All rows are made from the same 5 directions, up to rounding. Whole rows:
.17, .00, .10, .03, -.07, .05, .06, .02, -.02, .07, .09, .01, -.03, -.03, -.02, -.01
-.16, .06, -.13, .10, .05, -.10, -.07, .00, .20, -.01, -.04, -.11, .18, .10, .02, -.02
-.03, .03, .03, .02, -.01, .05, .00, .03, .01, -.04, -.03, -.04, -.01, .01, -.03, -.02
.05, .01, .18, .03, -.16, .10, .13, .04, -.10, .01, .04, .00, -.22, -.06, -.10, .01
-.03, .04, .07, -.01, -.03, .13, .00, .04, -.05, -.09, -.05, -.03, -.07, .01, -.05, -.01
.14, -.04, .11, -.06, .12, .11, -.03, .03, -.14, -.08, -.07, .03, -.06, -.09, -.01, -.09
.16, -.04, -.07, -.07, .08, -.04, -.06, -.04, .00, .06, .05, .07, .13, .00, .10, .01

The start of a row, then its end:
-.19, .03, -.16, .00, .07, -.06, -.09, -.02, .10, -.06, -.08, -.04, .11 -> .08, .03, .02
.00, -.02, .01, .01, .04, -.02, .00, .00, -.02, -.01, -.02, .00, -.01 -> -.03, .00, -.03
-.24, .06, .12, .18, -.18, .00, .13, .07, .05, -.03, -.03, -.14, -.20 -> -.01, -.16, -.02
-.13, -.03, .03, -.11, .08, .10, -.04, .02, -.17, -.17, -.16, .03, -.17 -> -.06, -.05, -.02
.02, .03, -.09, .01, .25, .01, -.18, .02, .11, -.10, -.12, -.08, .26 -> .06, .07, -.12
.19, -.10, .07, .08, -.05, -.17, .13, -.04, -.01, .21, .16, .05, -.05 -> -.12, .01, -.02
.05, .01, -.20, -.06, .37, -.04, -.26, -.02, .12, -.11, -.14, -.04, .38 -> .08, .14, -.12
.01, .03, -.19, -.08, .05, -.04, -.11, -.05, .09, .03, .03, .05, .22 -> .11, .12, .08
-.13, .06, -.15, -.02, -.13, -.04, -.01, -.04, .11, .05, .07, .01, .09 -> .13, .05, .14
-.13, .11, -.17, .01, -.07, -.01, -.07, -.01, .18, .01, .04, -.04, .20 -> .17, .05, .10
.30, .12, .11, .09, -.04, .16, -.02, .07, .13, .04, .11, -.08, .21 -> .08, .01, -.06
.24, -.02, .00, -.01, -.14, -.05, .08, -.05, .02, .21, .22, .10, .06 -> .01, .07, .10
.06, -.02, .04, .14, .04, -.11, .04, .01, .09, .07, .03, -.07, .04 -> -.04, -.02, -.09
.09, -.02, .06, .01, -.07, .00, .07, -.01, -.04, .07, .07, .04, -.06 -> -.04, -.01, .02
.08, -.05, -.11, -.30, -.19, .06, .03, -.11, -.21, .09, .14, .27, -.13 -> .02, .10, .29
-.12, -.04, -.12, .02, .20, -.13, -.10, -.02, .06, -.05, -.11, -.04, .11 -> -.01, .04, -.08
.25, -.09, -.07, -.11, .16, -.07, -.07, -.06, -.05, .08, .06, .12, .14 -> -.05, .13, -.01
.05, .05, .10, .01, -.09, .13, .04, .04, -.02, -.02, .02, -.02, -.05 -> .01, -.05, .00
.26, .10, -.16, .10, -.09, -.10, -.04, -.04, .32, .25, .28, -.02, .44 -> .18, .16, .09
-.17, .13, .04, .17, -.08, .05, .01, .08, .17, -.07, -.04, -.18, .04 -> .09, -.09, -.05
.17, -.05, .07, .13, .11, -.12, .03, .01, .07, .10, .05, -.05, .08 -> -.08, .01, -.14
-.07, -.04, -.02, -.13, .07, .05, -.05, -.01, -.13, -.10, -.10, .06, -.09 -> -.03, .00, .02
-.18, -.09, -.21, -.13, -.17, -.20, .07, -.14, -.05, .16, .12, .18, -.11 -> .02, .08, .25
-.08, .04, -.03, -.07, .05, .10, -.08, .02, -.03, -.12, -.10, -.01, .02 -> .04, .00, .00
.16, -.23, -.08, -.08, .48, -.24, -.14, -.08, -.12, -.01, -.14, .09, .11 -> -.20, .13, -.21
.16, -.07, .08, .18, .10, -.17, .06, .01, .09, .12, .06, -.07, .07 -> -.10, .00, -.16
.15, .17, .16, -.04, -.16, .37, -.01, .10, -.02, -.10, .03, -.04, .01 -> .11, -.06, .04
.03, .06, .13, -.02, -.06, .19, .01, .06, -.08, -.10, -.04, -.03, -.10 -> .00, -.07, -.02
